The same things were measured in two ways. Each way mixes the same 10 hidden numbers, adds some noise and spreads widely along 5 directions of its own, which tell nothing about the thing.
Some things both ways: the first way, then the second way.
[ 37.0   3.2  -5.5  15.1   2.5  -7.5   6.3 -11.5  -4.6  -8.7   5.0   0.0
  -9.1 -21.1 -19.6 -17.0  -5.6  -4.9   6.2  20.4 -18.3  -4.6  -0.2 -11.8
  27.9]
[ -0.6  -8.4  -8.1  -3.8 -24.7   8.0   2.6  -9.2 -11.0  15.2  11.9  16.2
  15.4  -9.9  12.1  -1.6  -9.5  10.6]

[ 10.4   8.0  -6.7   1.4  11.1  -8.9  16.8  -4.2 -13.7  -7.9   9.2 -12.8
   2.1 -11.1 -11.6 -16.9  -6.7  -4.5   7.8   2.8 -15.4 -11.8  -6.5 -12.5
   7.7]
[ 23.2 -10.8   7.2 -25.1   6.3 -30.5  -5.4 -17.5   6.1  -2.1  -7.9 -11.1
 -22.6  -8.6  10.3 -34.5   0.0   8.5]

[  5.1 -18.6   6.1   4.8 -17.4   5.1 -20.9  36.8  -4.1  -7.8 -12.4   6.2
  19.4   6.2   7.2   4.7 -13.6  24.0  -2.4 -37.8 -17.7   2.3 -11.6  -1.3
 -22.5]
[ 7.2  5.4 -5.0 17.6 -2.9 10.1 -9.5 18.5 -4.4 18.9 20.5  3.5  9.1  4.7
 21.9 -4.7 22.0  4.3]

[  4.3  -4.8   2.1   8.3  -5.7   7.1  -6.3  28.5 -15.1 -10.2  -9.7  -0.2
  17.3   9.2  -4.7 -13.8  -4.8  14.4  -3.2 -31.5 -10.9   6.3  -2.5  -2.4
 -15.7]
[ 17.1   0.5   9.1 -23.8   0.9  -2.3  19.9  -7.4  24.0  25.7  -7.9   4.7
  -8.5   9.3  13.1 -32.8  -0.6  20.5]

[ -1.3   8.2   5.8   7.4  -6.2  13.8  -2.7  -1.2   4.6  -6.3  -2.7  -7.2
   1.9  -3.4   2.5  -9.5  10.8  -9.1 -21.9  12.3  10.1  11.4   2.7  14.6
  16.2]
[ 16.0  -4.0  10.2 -38.5   6.6 -13.8  35.7 -24.9  27.7  16.2 -22.3   5.7
 -28.2  -0.1 -16.2 -48.5 -21.6  31.9]

[  6.4  -1.1   5.0 -14.2  -3.5   0.0 -17.9  22.1   0.7   3.8   9.3  -1.3
   9.5   4.7   9.1   8.2  -7.1   1.8 -30.1  11.2  15.0  15.7   1.5  11.7
   1.8]
[ 26.5  -2.1  25.8 -34.5  27.9 -50.7  25.6  -5.2  -3.2   3.2 -24.2 -21.2
 -45.1 -12.6   0.3 -33.9  40.2  12.9]

[-32.8 -11.9  39.0  12.1 -11.6  16.0 -20.8   7.3  -5.3  17.7  -8.4  -5.1
   7.8 -25.9  20.8  28.5  -7.0  15.7 -21.6  21.0  -5.5  25.4  -9.4   6.5
   6.3]
[ -1.8  -5.7   4.9  13.1 -16.8  -9.4  -4.9   0.8   7.9 -10.4  24.0  23.6
  11.3  -7.3  -1.5  -6.9  14.9   8.7]

[  4.2 -13.4   1.9  18.5  16.3   1.9  11.8  -3.0   8.8  17.4  15.2  -9.9
   3.8 -33.0  41.7   8.5 -11.7  15.1  15.7  36.4  -1.6  39.9  -9.6  -1.4
  44.5]
[ 32.6  -6.5  17.3 -38.8 -10.6   3.5   7.6 -14.2   6.4   3.2 -12.6 -15.1
  -3.8  22.6  12.4  -2.1  23.6  10.9]

[ 14.0  22.1   1.0 -14.1   4.3   4.3   5.3   9.8  -8.6  -9.5   5.0 -34.1
 -14.0 -21.9   7.8   7.4  -0.6   2.1 -16.0  14.0   3.5   7.0   1.2 -10.9
   8.7]
[ 10.0   9.7  29.4  -8.4  20.6 -42.6   2.2 -15.7 -37.0 -11.5  -9.4   0.5
  -5.6 -19.7 -23.8   5.8  30.4  14.9]

[ -3.6   8.5 -24.7   8.5   0.8   1.8   3.6   5.5  13.9  15.5  -2.4  26.9
  11.4 -11.9   9.4  -9.4   8.4 -16.9  -5.0 -25.9 -12.5 -18.5 -12.3   9.4
  12.2]
[  4.5  -3.4  14.8   1.5 -10.8 -18.8  -8.0 -22.7 -26.5 -11.0   9.9  -5.6
  -5.2   1.8 -17.5   6.5  18.1  14.5]

[  8.4  -8.6  -0.6   6.4   7.7  -3.6 -10.9  20.1  -4.8  -5.8   7.0  -1.1
  11.4   8.5  -5.1  -3.3  -3.5  -9.6 -14.3  10.4  14.8  12.2  -6.2   5.5
   6.8]
[-18.6  17.0 -10.1 -17.6  -8.7 -20.7  -1.0 -18.3   5.8  21.7 -13.9  16.5
   8.3  -5.4   3.9 -23.9  18.2  -2.8]

[ 15.7   5.8  -8.6   6.1  -1.2  11.0   2.7  27.9 -25.4  -7.9 -15.5  -1.4
  15.7   1.5 -20.6 -17.3   9.0  11.2 -12.9 -29.1 -30.1 -22.5  -8.7 -21.4
 -12.2]
[-15.4  16.6  -5.4  26.4 -27.4 -16.4 -19.3 -17.0   8.4   9.1  19.0  14.2
  37.9  -8.4   8.3  15.1 -12.5  14.9]

[  2.2  31.0   8.4 -39.2  18.5  15.5  13.1   4.6 -18.3 -26.8   5.5 -17.5
 -42.4 -18.0  -5.6 -25.0 -20.9 -36.6 -12.1  22.2  -4.5 -13.0   6.8  17.6
 -12.4]
[  4.9   4.6  -5.3  15.3 -20.6 -14.1   3.7  -1.9 -16.9  12.9  15.9   2.3
  21.7  -2.2  21.3  -7.3   5.4  18.2]

[ 33.9 -17.0 -10.0  12.1  -2.1   1.4 -11.2  15.9  -4.3  19.9   1.5  -1.6
  15.5 -12.7 -16.8   5.5  -1.8   8.4 -21.6  19.6   2.2  -1.3 -10.2 -21.8
  24.3]
[ -2.5  26.0  -2.3  20.4 -37.0 -10.9 -10.8   6.1   3.4   3.1  31.0  17.3
  21.3  -9.7   5.7   6.0  11.6   5.8]

[ 16.6  11.1 -13.2 -21.2   0.5  -9.7  -4.7  14.9  -7.4  -8.0   4.3  23.5
  13.0  11.2   0.7 -20.5  -1.5  -4.0 -11.6 -21.9 -23.2 -15.6   0.5   9.1
 -14.0]
[ 33.3   3.0   6.8  16.6 -12.3 -19.4 -13.4   5.9   4.1 -14.1  27.9 -24.1
   6.3 -16.6  16.4  29.8  13.3   5.3]

[ 30.1   6.5 -17.7  28.5  -4.6 -11.2   3.2  12.9  -1.6  -9.0   0.3   2.6
   9.9   1.7 -15.7 -12.5  -4.7  19.2   9.7 -28.9 -12.2   9.5   4.9 -13.7
  15.1]
[-32.8   8.3 -23.6  -9.9 -38.1  36.5  -5.4   7.5  -7.0  28.9 -21.0  22.9
  31.0   7.0   6.3   7.3 -10.1  17.6]

[ 16.9 -14.7  -4.2   8.4  -6.9 -13.3 -22.8  30.0   0.6   3.8  -4.5  16.3
  49.6  16.4   5.9   9.0  11.5  22.8 -17.6 -21.7 -11.0  17.8  -1.2  -6.7
  -3.9]
[-20.5  -8.1  -2.6 -20.3 -18.1   6.9 -10.8  -1.4 -15.8   8.8 -14.4  11.0
  -4.8   9.9   3.7  -3.0  23.3  -3.0]

[ 25.2  -0.8  14.2  -9.9   0.8  -2.8 -15.8   1.3  13.0 -19.1  -3.6  -7.5
   9.5 -10.5  15.3   6.6  13.2 -16.4 -19.0  34.7   5.9  34.4  13.0  12.7
   8.7]
[ 26.5 -13.3  -0.2 -30.5 -16.8  16.0  18.6  14.7  -9.1   3.1  -3.6   1.7
 -13.6   7.7  13.5 -17.0  -1.5   6.7]

[ -2.6  -6.1   4.0  -2.6  -2.8  -4.1 -14.2  11.1   4.0  -8.1  12.8   7.0
  16.4  17.8   9.9  -5.9   0.0  -3.4 -22.3  14.3  12.3   5.3  -8.7  22.2
   9.6]
[ 19.0  20.1  22.7 -12.7   0.0 -15.5  12.3 -19.0  -6.9   5.5  25.9  10.7
 -30.9  -0.7 -24.7  -4.4  26.1 -10.9]

[ 13.6   0.3   0.7   0.3  -1.3   3.8 -10.8  13.2 -19.7   6.5   0.8   7.1
  -4.2 -17.9   9.3 -11.8   2.7   4.9  -4.7   0.0 -18.4  -6.3 -13.2  -7.5
   8.2]
[-26.0 -22.5 -10.3  -3.6 -24.3  14.6   5.2 -12.9   4.3  20.8  -8.8  20.1
  20.9  29.7  16.6 -27.4   8.2  21.5]

[  5.6 -15.1   5.8  13.2  -1.8  26.2  -0.2  27.4  -7.1   4.5 -23.8 -12.4
  16.5 -20.0  -2.7   4.1  -1.2  11.3  -5.2 -14.4 -15.8  10.3  -6.8 -18.7
  -6.1]
[-41.2 -12.4 -20.1  -4.6  -8.5   2.7  -5.8 -29.6  -4.2  41.2 -22.9  29.4
  32.1   4.3  14.9 -40.5 -10.2  31.3]

[-11.2   0.1   5.4  11.3   7.2 -11.8   7.0 -11.3  -3.8  10.4  22.4 -10.8
  11.9 -12.2  32.9  -0.7   3.5  16.1   3.3  23.0   0.9  25.3  -7.8   2.7
  34.9]
[ -7.6   3.0 -21.0 -15.8 -43.2  16.5 -17.6  -1.7  21.0 -11.7 -12.7  -0.2
  20.8  16.2  -2.0   4.1   4.0   5.7]

[-18.6   8.9   9.1 -13.1  -0.5  20.4   6.2  11.9  -5.9  -7.4   2.6  -5.6
  -1.5   0.1  22.5 -12.5  -4.3   3.7 -17.2   2.6  -2.1   2.1  -4.6  21.5
   0.9]
[ 10.7   9.7  -3.8   1.9 -23.6  -6.2  11.7  -0.1   0.9   8.9   2.7 -19.0
  -0.7  18.6   6.2  -6.4   9.2  21.2]

[-15.6   1.1  22.7   9.3 -12.1   6.0  -3.6  -1.1  -7.6 -21.1  -7.1 -18.8
  -2.8  -4.8  -8.9  -8.8 -10.5  -0.1   2.0 -13.0  -1.3  12.4   2.1   8.6
 -12.1]
[ 19.5   2.4  -8.8  -8.3  -3.3 -17.1  17.6  11.2 -18.7  -0.3   2.1  -0.8
  -3.1 -15.7   7.4 -26.5  13.9   8.5]

Other things, the second way, with their names:
q812: [  2.6  -0.1  -9.7 -24.6  -0.7 -20.4   7.3 -31.5  -6.4  27.9 -19.3  -9.4
  -5.7   3.6  12.0 -33.7  -7.8  10.6]
q114: [ 10.3  -5.6   3.8  -6.9 -15.3   0.5   1.0  -1.0 -51.7  -4.2   8.7  10.2
   6.5  -4.9  -2.9  -2.9  16.1  10.6]
q993: [ 18.2   2.8  -7.3  15.9 -20.1  -0.1 -15.3   6.0   8.9  -9.7  20.1 -18.0
   6.8  -0.1   6.3  11.8   5.3  12.0]
q754: [ 34.4  -1.5  -2.5 -11.4 -43.2  42.5  -3.3  33.5   4.4  -5.7  24.7   0.7
   2.5  26.4  21.5   7.2   8.2  -1.2]
q830: [-29.6 -26.2  -8.8  -7.4 -34.3  32.1 -22.3 -21.4 -22.2  -2.2   7.0  37.9
  17.3  17.5 -12.5  -7.6   1.9   6.2]
q182: [-15.3 -13.1 -12.1 -29.4 -10.4 -10.2   2.0 -31.7  27.6  14.5 -28.3  -1.7
 -13.6  19.7  -0.7 -46.5  -6.6  16.7]
q482: [ 61.7  36.8  40.2  -2.8  14.5 -30.7  11.7  -5.9  33.1 -10.2  43.1   2.1
 -19.1 -14.3 -17.1   0.8  25.0   0.7]
q930: [ 11.4  -4.0  23.8   1.6 -11.8   5.7  10.6   7.6 -17.3  -5.8  17.1  15.6
   6.9   2.6  -6.9  17.9  34.7  14.4]
q38: [ 50.9   7.0  25.4   7.3 -14.1   9.4  15.4  -2.1  -0.3 -10.2  44.4  -2.7
  -2.8  16.6 -13.1   0.2  15.8  25.2]
q882: [  8.9  23.2  -9.3 -12.4  -9.4 -19.3   4.4 -21.3 -29.6  14.7  -5.5  -5.7
  13.4 -23.2  -7.9  -1.4  15.9  11.9]
q643: [ 11.8  29.9   2.5  19.4 -31.1 -25.2   6.3  -3.9 -20.4   1.4  30.1  -2.8
  20.7  -3.9   6.1  23.4  17.5   0.7]
q373: [ 14.9  -8.1   9.1  -2.1 -35.9   6.9   9.9 -13.2   8.2   3.6  10.4  -9.8
  -4.1  34.1   4.3  -9.6 -11.8  34.2]
q355: [-26.7  -7.9 -20.6  -6.7 -22.7  18.8 -10.5 -15.5 -21.4  14.5 -23.0  10.4
  23.4  14.8  -5.3 -10.9 -16.3  26.0]
q458: [  7.4  16.4   2.0   8.0 -23.3   2.6  -1.4   7.5   2.5   6.9  21.6  -7.2
 -15.2  11.1  -1.8   8.4   8.6   3.5]
q747: [  6.5 -19.0   2.6 -25.4 -32.4  -0.8  24.7   4.1  -5.4   0.4  -3.8  12.5
 -11.4  20.5  15.1 -35.1  -5.3  14.0]
q151: [ 21.3 -12.9  33.6 -14.6 -10.3 -21.8   3.4 -15.6   4.6 -29.6  11.6   1.2
 -19.9  -5.3 -19.3  17.1   9.8   8.6]
q622: [ -1.5  -3.5   4.4 -17.3 -25.6   4.9  -5.6 -12.8  -0.1   6.9  -4.4  -2.5
  -9.7   9.2  -0.3   7.2  -2.7   8.9]
q931: [ 37.0 -12.0  35.9 -19.4 -13.4 -26.4  33.0   3.1 -19.5 -13.9   9.5 -16.6
 -25.1   4.2   6.1   9.5  38.7  13.6]
q491: [ 28.4 -25.1  27.4 -29.6  21.3  -5.3  17.8 -14.6  39.0  -1.7  -6.7  17.8
 -22.0   7.9  -6.5 -45.8 -11.0  26.7]
q957: [ 21.0 -15.9  17.0 -26.0  21.8 -21.4  23.9 -32.4  -3.3  18.2 -11.4   0.5
  -9.4 -14.6  -0.8 -28.5   7.1  28.9]
q603: [-28.9  -1.5  12.9 -21.4   5.7   2.5  -7.9 -30.8 -21.2  15.5 -16.5  31.9
   7.0   8.0 -22.3   1.3  32.2   0.1]
q821: [ 16.0   0.5  24.7 -21.0 -11.0  11.3   7.6   3.9  16.7  15.0  13.0  13.9
 -40.1  11.2  -3.7 -21.1  -1.8  12.7]
q283: [ -2.6  -6.7  -6.7   7.1  -4.8 -12.3   5.3  -8.5   2.2  13.3   0.1   0.9
  15.2  -2.7  13.7 -17.5  11.9  23.0]
q589: [ 25.0   3.3   1.0   3.5 -34.0  -1.4   8.5   4.4  16.2  -1.6  28.3 -10.8
  -4.6  13.5  16.9   7.9   1.2   1.8]
q153: [ -3.7  17.3  -5.8 -20.5 -30.7   1.4  -9.6  -3.7  19.8   7.4 -12.8  -0.6
   6.7  13.7   5.5  -1.6  16.5   2.9]
q250: [  2.9   5.6   5.2 -17.7 -28.6  -9.8  -1.9 -11.1 -17.4  -0.7   7.4  15.0
   6.3  -7.5  -1.1  -7.4  25.2   4.6]
q712: [-15.0  -6.6   0.3 -21.1   0.7  27.0   1.5 -26.3  21.3  32.3 -19.0  27.6
  -4.1  24.8 -15.8 -43.6 -32.6  33.6]
q805: [-32.8  -4.8 -14.9 -17.1 -34.0 -19.1  -0.3  -7.3   7.1   6.0 -34.1   8.5
  18.2   2.6  13.7 -16.2  -2.5  18.6]
q359: [-15.8   4.7 -26.6   4.9 -28.9  -9.6 -28.2 -22.1 -19.8  12.9   5.9  -6.3
  17.2  -4.8  15.1   5.4  -4.2  -6.7]
q461: [ 53.8  -9.6  23.3 -26.5  -9.2   4.1  13.0  -7.7  47.4   2.2  25.2  -2.7
 -36.7  -0.8   6.8 -25.8 -19.0  18.3]
q111: [-33.4  -0.5 -40.3  10.3 -34.3  30.4 -20.5 -14.8  -1.8  29.4   4.1  20.3
  25.9  30.8   7.2 -38.1 -17.4  13.2]
q391: [ 19.4   5.9  33.1  -2.9  15.1 -47.8   8.7 -23.0  -6.4  -7.7  -1.0  -3.3
  -9.6 -27.8 -20.8  -3.7   5.2  35.8]
q870: [  4.8 -12.7  -7.0 -28.2 -28.0  11.6  16.3 -12.7 -16.6   3.7 -10.6  -3.0
  -8.0  21.2  -3.3 -12.2   1.7   9.8]
q456: [  1.0   7.4   1.2 -12.8 -38.1 -12.1  10.3 -17.5  -8.5  -7.8   9.3  10.6
  -1.8  15.1 -12.6 -14.0   3.6   5.3]
q209: [ 19.6  -6.1   3.5  -0.2  -7.6 -14.9   1.8 -12.0 -20.9 -16.6  21.4   9.8
   2.4 -16.3 -13.6 -10.3  10.7   9.0]
q591: [ -0.7 -11.2  12.1  -6.8  -7.3  19.3 -14.6 -37.5  -8.7  -0.6  13.0  26.8
  22.9  10.7 -21.9   7.4  12.6  14.2]
q213: [ 45.4  25.7  26.1 -14.4  -0.7 -39.3 -12.5  -8.0  -1.3 -11.9  16.8 -24.0
 -23.7 -12.3   0.6   7.3  24.6  -3.9]
q233: [-28.6   5.6 -12.9  11.7 -15.7  -1.1 -19.1 -14.8 -20.4  15.8   3.2  24.4
  15.8   3.8  -5.9 -21.9 -10.3  15.2]
q851: [ 20.6  -7.1  -6.6 -10.3 -19.9   5.1  -3.8  -7.4 -18.3  -3.0  13.0   4.2
  20.7  -0.5  12.3  -7.6  20.4   5.6]
q963: [ -8.2   7.3  -9.9   8.7 -20.1  -2.7 -13.8  -3.4  -7.7  19.5   5.0   2.2
  16.6  -2.2  16.8  -3.9  -2.1  14.8]
q842: [ 22.2   6.7  46.2 -12.7 -14.9 -15.3  23.5 -25.8 -25.6   2.4  22.3   6.0
 -17.1  18.2 -18.7  11.6  28.4  17.5]
q977: [  2.6  19.8   0.3   3.8  -5.4 -15.8  11.5 -10.4  11.7  20.1   4.4   7.6
   7.3   0.8  -0.8 -23.0  -0.4  21.7]
q93: [  4.2  -5.3  24.4  -3.8 -15.7   1.4   2.1  -7.4   9.1  -4.3  22.7  29.5
  -7.7  22.0  -7.5 -15.0  13.4   7.2]
q297: [ 27.9  25.1  16.9  24.7 -15.4 -27.6 -22.5  11.9 -30.1 -14.0  46.0  -1.4
   8.9 -19.3   9.0  20.2  35.3  -3.2]
q917: [ -6.6 -18.6 -24.1 -16.4 -28.2  31.3   4.1  -5.0  -8.6   9.5 -14.0   6.0
  10.8  20.7  -0.5 -27.6 -10.1  25.9]
q365: [ 28.5  -1.7  30.8 -11.5  21.5 -35.9   4.5 -18.4   8.4  -4.1   1.8  -2.0
   2.8 -15.5   4.2  -0.8  33.8  14.5]
q780: [ 31.4 -18.6  10.2 -19.5 -22.9  10.2  14.5  -0.6 -24.1  -4.3  15.1  -9.1
 -16.3   6.8   6.0   2.8  13.5   9.8]
q844: [-27.2  -1.4  -5.6   5.9  -8.4  -8.4  -1.6 -26.6  -7.6  14.9  -4.1  18.3
   8.2 -10.9 -17.0  -5.4 -19.9  22.7]
q816: [ -1.7  20.9  -1.0  -2.1  -9.4 -34.4  -9.1 -16.6   0.8   5.6   7.0   7.2
   8.8 -31.2  -1.2  -2.0  15.3   2.4]
q158: [  1.1  -1.5   2.9  -1.8 -13.8  -1.2  -9.6   4.6   4.5   3.8 -12.8  -6.6
  13.6   3.1  11.2   1.5   2.0  30.3]

Some of these things the first way, each followed by its name:
[  8.7   1.0 -17.5 -22.8  13.9   0.7  -8.9  12.0  18.1  11.3   0.5  22.3
  12.2 -18.5  38.9  -1.9  16.2 -34.5 -10.7   0.6   1.9  10.2  -3.0  19.9
   3.9] : q591
[  0.8   4.8   5.3   3.1   4.4  -8.0  -5.8  15.2  -8.5  -3.2  12.7 -10.1
   3.9  -6.5  23.9   6.8  -5.2  16.4  -2.8   8.5  -2.0  20.2  -7.6  -0.8
  13.2] : q603
[ 22.3  15.0  -9.8 -25.8   8.8   2.8   4.2   3.6  -2.2 -10.1   5.6   2.1
 -14.4 -12.8  -0.3 -22.2  -7.9 -26.5  -8.1   6.9  -1.0  -3.9   7.4  10.6
  -1.0] : q957
[-20.1  -3.1   1.2  18.0   0.0   3.5   5.2   3.4  -9.5   5.9   4.6   3.5
  19.4   4.6  11.0 -14.3   8.2  10.7  -1.1  -8.5  -9.7  -3.8 -15.7   3.6
  13.2] : q182
[  9.4 -10.0   3.3   7.5  -1.9 -15.2  -5.6   6.8  -3.6  -4.9   3.4   1.7
  22.8  -2.1  12.4  -7.2  -2.9  16.9  12.5 -13.6 -17.0  20.8  -0.5  -3.5
   1.5] : q754
[-11.2  15.1  -4.0  28.6   3.7  15.5  19.9  -8.9  17.9  -2.7  -6.4  -9.1
 -11.4 -36.2  15.5  -0.7  -1.0  -8.1  13.2  -2.2  -9.1   7.1  -8.7   5.2
  28.8] : q355
[ 24.3  21.1 -17.1 -27.2  20.7 -16.6   7.4   0.4  -9.6 -10.1  29.1   2.5
 -17.3   5.9 -24.4 -23.6 -19.5 -35.2 -16.3  24.9  13.3 -14.5   5.2  11.5
  11.0] : q816
[ -2.5  -1.3  -0.8 -10.3   4.2  -6.6   2.2   3.3  -4.4   3.2   8.1  17.8
  21.9   9.4  -3.6 -20.1  -9.1  -2.1  -9.2  -7.2 -15.4   0.5   4.0  11.6
  -5.1] : q461
[-12.6   7.0  -0.9   5.8  18.3   3.5  20.4  -5.1  11.0 -15.8   4.3   5.5
   3.2  -3.3   2.5 -16.1  -9.8 -24.5   4.8  14.9 -13.0  -5.8  -8.3  21.7
  11.1] : q359
[-34.4   2.6  13.3  15.9   0.7   9.3   5.0  10.1  11.2   1.7  -4.7  13.2
  28.8   3.6  19.6   5.0  -5.2  15.1  -9.6  -7.5 -17.6  23.9  -0.1  22.4
   5.6] : q622
[ 12.4  14.9  -7.2 -13.5   7.1  -1.2  11.8 -19.1   5.3  -8.1  13.5  -8.2
 -15.1 -22.1  17.9 -22.1   3.6 -23.0   2.3  18.2   0.6   2.0   0.9  11.9
  19.0] : q917
[-16.9  13.5   0.5  -4.6   0.3  29.2  -3.1  18.7  15.7  14.0 -16.3  -1.2
   3.5 -23.2   8.6  18.7   1.8 -14.8 -36.2  -2.5   4.7  13.1   6.0  12.2
   1.9] : q391
[-23.3   7.4  -4.1  18.5  12.8 -10.7  20.0  -8.0 -14.2  10.0  15.0   1.7
   0.0  -7.0 -18.9 -22.6 -30.6  -3.2  22.8 -21.0  -8.1   0.6  -1.2  -0.9
   5.3] : q250
[ -6.5  16.1   7.8  -0.7  -1.9   0.4 -12.8   7.0 -11.7  -7.8  -3.9  -0.9
 -12.5 -20.9  11.9  -2.2   5.3 -11.8  -4.9  -6.4  -8.9   2.7  -4.5   4.8
  -2.0] : q491
[ 13.3   3.3 -19.0  20.6  -4.5   2.9   3.9  21.3  -1.0  13.4  -7.8   4.4
  13.1 -18.5   0.4   0.7  -5.6  23.4   5.0 -36.5 -21.3   1.0  -5.7 -21.6
  12.4] : q158
[ -4.0   3.2   7.4  26.6  -7.9   6.2 -10.6   8.8 -14.0  -6.9 -22.5  12.1
  16.0  -6.6 -18.7 -11.6  17.1  -7.3  -5.0 -26.4 -18.9   2.2   0.5  -3.7
  -6.7] : q747
[  5.5 -12.3  15.9  22.9  -4.4  13.1  25.9   2.4 -27.4 -23.4  -5.5 -45.6
  18.5  -0.9  -7.0 -22.1  -0.6  41.3  14.8  -2.7 -27.8   0.2 -13.9 -30.9
   6.0] : q812
[  4.5  -0.2 -14.6  17.9  -4.3  14.0   2.0  22.7   2.2  -5.7 -23.0  -0.2
  16.2  -7.6 -16.6  -4.5  10.1  -8.6  -5.0 -39.0 -13.4 -18.5 -12.1 -11.2
  -9.2] : q233
[ 36.0   2.9 -23.5  -9.9 -13.6 -17.7 -30.2  24.3  -8.3  10.3 -10.4  36.2
  53.0  19.4  -2.5  -7.3  48.4   5.0 -38.7 -30.9 -20.9 -10.3   3.3 -12.5
  -6.3] : q151
[  5.8  -1.1  -8.6 -12.9   4.5  -0.6   5.4  26.0 -13.8  -0.4  -2.4  -7.6
  14.4  -0.6 -17.5  -6.6 -19.0   2.4  -4.0 -28.8 -15.1 -11.8  -3.9 -15.4
 -23.9] : q297
[  8.7   0.8 -12.2   4.5   8.6   2.4  24.2  -4.6   3.6  -7.6   9.4 -17.5
   0.6  -2.4  -9.0 -24.3 -16.4  -7.6  10.2  -4.8   7.2   6.0   3.0   2.3
  11.6] : q882
[ 16.8  -0.6 -14.5 -23.7  -6.8  -3.6 -11.0  18.7   2.6  -0.1   0.3  19.1
  26.7  11.2  16.8 -13.2  14.1  -3.1 -22.1 -18.2 -11.4 -12.5  -4.1  10.2
  -8.5] : q993
[ 14.3  -5.0  -0.5  22.6  -9.6  -3.3 -12.4   1.9  -3.4  22.3   2.8  19.4
   6.1 -19.3   2.9   0.3  -2.9  17.3  -7.6   5.3 -15.6   9.1  -3.9  -7.6
  29.6] : q931
[  2.7  -6.2  -1.9  -0.7  -6.5   1.4 -27.2  33.3 -15.0   7.5 -14.1  18.3
  27.4   2.6   3.6   2.3  20.8   1.1 -23.9 -26.0 -13.1  -3.0  -9.4  -5.9
 -15.5] : q93
[ 25.6  15.7 -20.2  -8.3   6.4 -19.3  -0.5   7.7  -4.1  -1.7  22.3  15.0
  -4.5   4.2 -17.1 -13.9 -16.0  -7.5 -12.8   4.7  -3.0 -14.9  -1.3   4.1
  15.9] : q821
